The rows are grouped in 4 different ways at once. Each group adds its own fixed numbers to the row, and there is some noise. The rows also spread widely along 11 directions, which tell nothing about the answers.
Known rows, each followed by its group in each grouping:
[ -8 -12  23   3   8 -13 -12  13  13 -11  14   1   3  10 -10   2  -6   6
  -5  10  -5 -13 -11   4  -3]	P Q (2) q_589
[ 18   2  -5  -4  -7 -15  -9   9  -2  -5   9   6   6   3   6   5 -17   4
   3  -8  -2  -4   5  -4  -4]	D X (2) q_854
[  9   2  -4  -8  -3 -10  -1   7   4   7   1   4   3 -10   4  -4  -2  16
   6   1   2  -6  -1   1  -1]	D J (0) q_339
[  4   3 -20   6  -4  17  -3 -37 -17   4 -12   5   5 -14  -1  -8  -4  -6
  -2 -17 -10   7   0  -6   1]	H K (1) q_589
[-12  -4  -9  14 -19   1   0  -8 -14  10   7  -7  18 -10   6 -18  24   8
  13   2 -11   2  -3  27  -1]	S Q (0) q_832
[ 22  37  -2  -3   6   5 -10  14  -2 -12   9  16  -4  28 -13   6 -18  11
 -23  -2 -12  -9   8 -16  -7]	S T (1) q_854
[ -5  -5 -12   5  15 -19 -10   9  -5 -17  21  -2   6   4  -4  -3  22  16
   3 -15   5  -6  10   0 -13]	P X (2) q_870
[ -4  -8   9  -1  -9 -11   0   0   0  -5  12   4  13   2   4 -14  14   0
  -5  15   3  -2  -8   0  15]	H J (0) q_339
[  2 -12   2  -7  -9 -13   1   1   1  -2   1   7   3 -20   5   2 -14   3
  -1   2  -3  -3   0   8   7]	H T (0) q_832
[ -5   0  -7   8  15   4   5   2 -17   0   3  -2   9   4   3  -2  27  -9
  -8 -13 -10   2   1  -6  -9]	S K (2) q_870
[  1  11   5   3  14  -6  -2  10 -22  -4  20   6   0  24   5  -7  13 -31
 -26 -15 -16  -1 -16  -6  -2]	S K (2) q_870
[ 10 -11  11  -5   6  -8  12 -11  -9  -4  -7  15   6   1   4  -2 -21 -13
  -5   0   1  -5  -3 -13   7]	S T (2) q_832
[ -9 -13   4   9   5 -24  -8  26   1 -12  20  -7  11   8   6  18  16 -17
  -3  -4 -12  -5  -1   2  -6]	P K (0) q_589
[ 3  4 -2 -4  5  3 -6 15  1 13  7 -5 12  8  9 -7 14  6  3  0  3 -2  0 -1
 -3]	S J (2) q_589
[-13 -26   7 -11  11 -25 -17  13   1  -4  11   4 -17 -27   6  -5 -13   2
 -11 -16 -11  -6 -15  20  -3]	H Q (2) q_870
[-12   2   6  19 -14  19   1   9  -7  -2  -4  -9  20   9  -7   7  31  -4
 -12  22 -20   6   7  -2  -6]	H T (2) q_832
[  6  -2  11  -7  18  22 -11 -11   8   8  -5   1  14   5  -2 -13  -1   4
  -3  11  15  -6  -2  -6   3]	S J (0) q_832
[12 17 -3 -4 10 -3  8 17 11  0 11  6 13  9  5  4 12 20  3  6 11 -5  9 -7
 -5]	D K (0) q_832
[  8 -13  -5 -12   3 -27  16  10   6  -1  -6  15   4 -24   3  13 -16  16
  16  -4   5 -10   8  -6  -3]	H T (0) q_870
[  2  16  -3   1  10  11   4 -12 -10  -4   5   6  16  12  -3 -12  20   1
 -10   4  10  -3   5 -14   3]	H T (0) q_832
[  8  -1  -7   4   0  -7 -11  12   6 -10  14   1   7   3   1   5   5   0
  -4  -6  -5  -2   6   1  -5]	H K (2) q_870
[-22  -8   1  -2   7  22 -19 -14  -8  15   3  -7  -2 -16  -5 -17  14  10
 -18  -7 -16   5 -13  19  -2]	S K (0) q_589
[ -5  13 -10  22 -22  -6  -4   4 -23   2  19  -3  14  12   7 -18  20  -5
   0  -3 -21  -1 -10  21   0]	S Q (1) q_854
[-10  -7  13  -4   5  -6  25 -10  -9 -18  -8  15   6  -2  -3  -3  12  10
 -13  11   4   2   6 -24  15]	H T (2) q_870
[  1 -11  -9   7  -1  -6  -9   6  -5  -4   6  -7  10   0   3  -4  14   2
   4  -3  -7  -1   2   2  -7]	S J (2) q_339
[ 16  20 -15   8  -2  -1 -15   3  -2 -20  24   3  10  28  -9  -2  11  -2
 -11  -5 -11  -2   8  -5  -5]	S K (0) q_339
[ -4   5  -5  18  22 -11  -8   9 -24 -19  18  -2   8  25   4  -1  26 -33
 -14 -21 -14  -4  -2 -11 -14]	S Q (2) q_870
[ -2  -3 -21   0  -4 -15   5   2 -22  -1  11  -3  10  -9  24  -9  25 -14
   3 -13  -2   7   5   3   7]	S T (0) q_339
[ -2 -19 -13  -3  29 -30  23  18  -2   1  -9   5  13 -16   7  27   9  10
  19 -14   9 -13  12 -19 -19]	H T (2) q_589
[-14  -1   6   3 -14 -22   5   1  -6 -28  17  15   1   6  -9 -12  16  32
 -18  12  -9   5   2  -2  13]	H J (2) q_832
[  4   2 -20   2 -19   9  12 -28 -15  27   0   0  20 -18  14 -36   9  20
  23  -1   7   3  -6  19  14]	S X (1) q_339
[-21 -25   2  16 -13 -18   5  -8   2 -20   9   2   5 -19  -8  -2  10  21
   3   7 -17   0  -6  11   3]	D K (1) q_339
[  2   3 -13  -8  -5   2 -15  -5  -5  -3   8  -1  -1  -3   6 -16   1  12
  -7  -8  -2   7   7   3   6]	S T (2) q_589

New rows, each followed by its group in each grouping:
[  9   3   9  -3 -10   1  -2   2  10   2  15   6  10   3   8 -14 -12   7
  -3  11   2  -2  -9  14  16]	S K (1) q_832
[11  3 -6  6 -3  2  0  0 11  4 10  1 15  3  2 -6  1  1  6  4  1 -8 -5  5
  4]	H K (1) q_339
[-13  -3   1  -5   6  11 -22  11  20   5   9 -10   3 -10 -15 -11  23  43
  -9  15   1  -4   2  16  -5]	H J (0) q_339
[  2  -3   0  -6  -3 -20  -1  20  17  -4  22   1  14  -3   8  -2   4  18
   9  10  14 -10   4  12   6]	H T (0) q_832
[ -6  -4 -17   0  18 -16  -5   2   4 -11  21   0  13   0   1  -1  24  14
   4 -12  11  -7   6  -1  -3]	H K (0) q_589
[ 10  10   9  -5  17  -2   1  -3  -9   2   3  13  -3  13  -2 -12  -5  -6
 -11 -10   2 -10 -14 -15  -3]	D J (2) q_870
[  9  -6   5  -3 -14  -7   2 -15  -6 -11   4  14   8  -4   9  -7 -13 -23
  -7   1  -2   3  -6  -5  20]	H K (0) q_870
[ -1  -9  23  -3  21 -29  12  27  -2   4  13   7   7   1  28   5  -7 -30
  -1   0   4 -11 -22  -1   5]	D Q (1) q_832
[-11 -14  22   3 -14  -5  10 -19   5 -22   9   9  18   4  -8 -18   9   5
  -1  27  12  -6  -6  -5  26]	H T (0) q_870
[-27 -14  12 -11  28 -19   2   6 -12 -14  11   5   0  -5  11  -4  27  -4
 -23  -3   5   3  -7 -15  10]	H J (0) q_589
[  7  -7   1  -4  -8  -1   4   6  -2   7  -7  -2  12 -10  21  -2   4  -4
   7   7   3   6   3  -4   6]	D J (2) q_832
[  3 -20  -6   9  -7 -16  -4  -4  -4 -26  12   1  13   3   6   1   6 -13
   5  -7  -5   3   6  -4   4]	S K (2) q_870
[-12 -20  18  -3   6 -23  21  -3  -2   2   9  15   8  -5   4  -7  -1   4
  -2   4   1  -8 -21  -1  12]	H K (2) q_589
[ 13 -14 -22   1 -10 -22  -6 -23  -1 -18  13   8   8 -11   6 -19  -6  17
  19 -11  17  -3   8   4   9]	H J (2) q_832
[  0   0   5  -7  18  11   5   2   4   8 -11   6   4  -9 -14   3  -4  24
   0   2   1 -10   4  -5 -11]	S T (0) q_870
[  1   0   6   3   4   8   7  -8   3 -20 -11   9  12   4 -19  10   4  10
  -7  13  -1  -5  14 -23  -4]	H T (0) q_870
[  8 -19  -1  -4   8 -11  -5   2  12 -16   8  -4  14   0   9  -2  -1   1
  10   5  17  -5  10  -9   5]	S T (2) q_339
[ 11   0  -3 -11 -12   1   0   1  14   0   2  -2  11  -8   5  -8  -3  19
  10  16  16  -1  12   0  13]	P T (0) q_339
[ 10  -3 -10   4  -8   1   7 -16  -9  -2  -8   5  17  -4   8  -8  -3   7
  12   2   6  -1   5  -6   7]	S J (1) q_854
[  0  -4  14 -10 -14  23 -12 -14   6   6  -6   4   0 -10   4 -13 -20   2
 -16  13 -11  11  -9   6  20]	S K (1) q_589
[ -3  -5  -7  -1  13 -26  -5  13  11 -14  16   7  -3  -8  -8   1   2  33
  -1  -2   1 -14   0   1  -5]	H J (1) q_339
[  8 -16   4  -2  11 -14   0  -6   7 -11   4  10   4  -3  -6   2 -16   2
   0  -1   5 -15  -2 -10   0]	H T (2) q_339
[  8 -17   2   5   1  -8  -3   4  -7   0   7  -5  14   0  20   6   2 -44
  -5  -4  -7   0  -9  -4   4]	H K (2) q_339
[ 14  18   5   2 -17  18   2   0 -10  14  -2   3  18  12  11  -6   3 -28
 -10  12  -6   2   0  -5  10]	H T (0) q_832
[  4  13  13  -8   2  15   1   3   4   8  -5   7  -6   0 -15 -10  -6  22
 -15   8  -4  -7   0  -3   0]	P T (2) q_870
[ -6 -11  10   7   5 -15  23   7  -8  -5 -11   8  16  -3  -2  18  11   3
   4  10  -6  -5   1 -16  -8]	D J (0) q_832
[ 24  12   9 -16  18  -9  16   5   7  -1   5  22  13  14  10   7 -15  -8
  -6   3  18 -10   1 -22   8]	H K (0) q_832
[ 10  -7 -23  18 -15  -1  -4  -5  -3  19  -2  -8  22 -16   6  -8  -2  13
  36  -9  -3 -13  -1  26 -13]	S Q (1) q_854
[ -6 -19  19  -9 -35 -24  20  -9 -12   0  -4  18  -4 -28  12  -8 -24  -3
  -5   6 -21   8 -19  14  25]	D K (0) q_870
[  2  24   4  -1  12   4   0  18 -11 -11   5  10   1  23  -2   4  14   5
 -26   3 -14   5  10 -14  -8]	S Q (2) q_832
[ 16   7   5   0   7  -8  11  -2   1  -2  11  12  13  16   3 -11 -12  -7
   2   4   9 -14  -9 -11  10]	S T (1) q_339
[-11 -12   0   4 -11  20   1 -15  -4  -2  -6 -11  25 -12  14 -11  28 -10
   2  19  11  11  11  -2  18]	H T (0) q_832
[ -1 -20  -1 -18   3 -31   4   9   6   2  13   7  -4 -26  18 -13 -12  12
   9 -11  13  -9  -8  13  11]	H T (2) q_870
[ 11  -6  -6 -12   5  14  -6 -43   0  -5  -9  10   7 -16  -3 -19 -21  13
   4  -1  23  -6   6 -10  14]	H T (0) q_854
[ -2  -3  -4   4 -20   5   4 -33  -4 -13  -3  14   7  -9  -7 -11  -8  16
  -4   6  -6   7   1  -4  19]	H K (1) q_589
[ -1 -10  20  -7  -5 -17  10   9  -8   6   0  10  -1  -9  16  -7 -13 -16
  -3   0  -9  -2 -20   4   8]	D Q (2) q_870
[  2 -14  13   5   0   0  -7  -1   3  -5   7  -2  14   6   7  -7   1 -21
  -2  11  -1  -6  -9  -2   8]	H Q (2) q_339
[ 22   1 -13  -3  -1 -22 -19  18  10 -28  22   7   1  12   3  11 -16  -2
   0 -16  -4  -3  14  -3  -5]	S K (2) q_870
[  7 -12  -3   8  -4   7  -2   4   2  12 -15  -3  15 -10  -4  12  -1   2
  10   5 -11  -6   3   1 -16]	H J (2) q_832
[-17 -26  14  -2  -9 -17  -8  -6  -4  -4  16   2   0 -13   8 -27   6   0
  -6   2   0  -1 -21  17  17]	H J (2) q_870
[ -3  -4   1  -4   1 -25   4   0  -5 -24   9  17   4   8  -7   1   0  19
  -4   0  -2  -3   5 -13   4]	S J (0) q_589
[  0   0  27 -18  25   6   5  -3  -8   9  -9  17  -2  -3   6  -5 -18 -18
 -29   2   1  -2 -18 -17  12]	H X (1) q_870
[-17 -10  -4   8  10  -2  -6   7   1  -1   3  -9   5 -15   2  -6  26  17
   4  -2   0  -1  -1   6  -6]	D J (1) q_870
[  9  -6  -7   0 -25 -19 -25  14   6  -7  14  -5  -1  -4  10  -1 -13   1
   4  -7 -13   2  -1  12   1]	D J (2) q_589
[-16 -19  15   3   2  -8  -9 -17  -2 -22   6   4  -2   2 -15 -12   2  12
 -13   7  -2  -2  -6  -7   8]	P J (2) q_589
[ -3  -4  -5 -15   5 -13 -17   0   9 -13  13   5  -2 -12   8  -8  -4  19
  -3  -3   9   2   6   4  10]	H Q (0) q_589
[-13  -8  10  -4  11 -18   8   7   1 -10   8  10   6  -5  -3  -1   9  24
  -6   8   3  -9  -2   1   2]	H Q (0) q_854
[ 15   3  -4   7  14  -9 -21  21   6  18  14   2  -5  -3 -11  10 -25 -15
  -4 -24 -25 -24 -22  20 -27]	H K (1) q_870
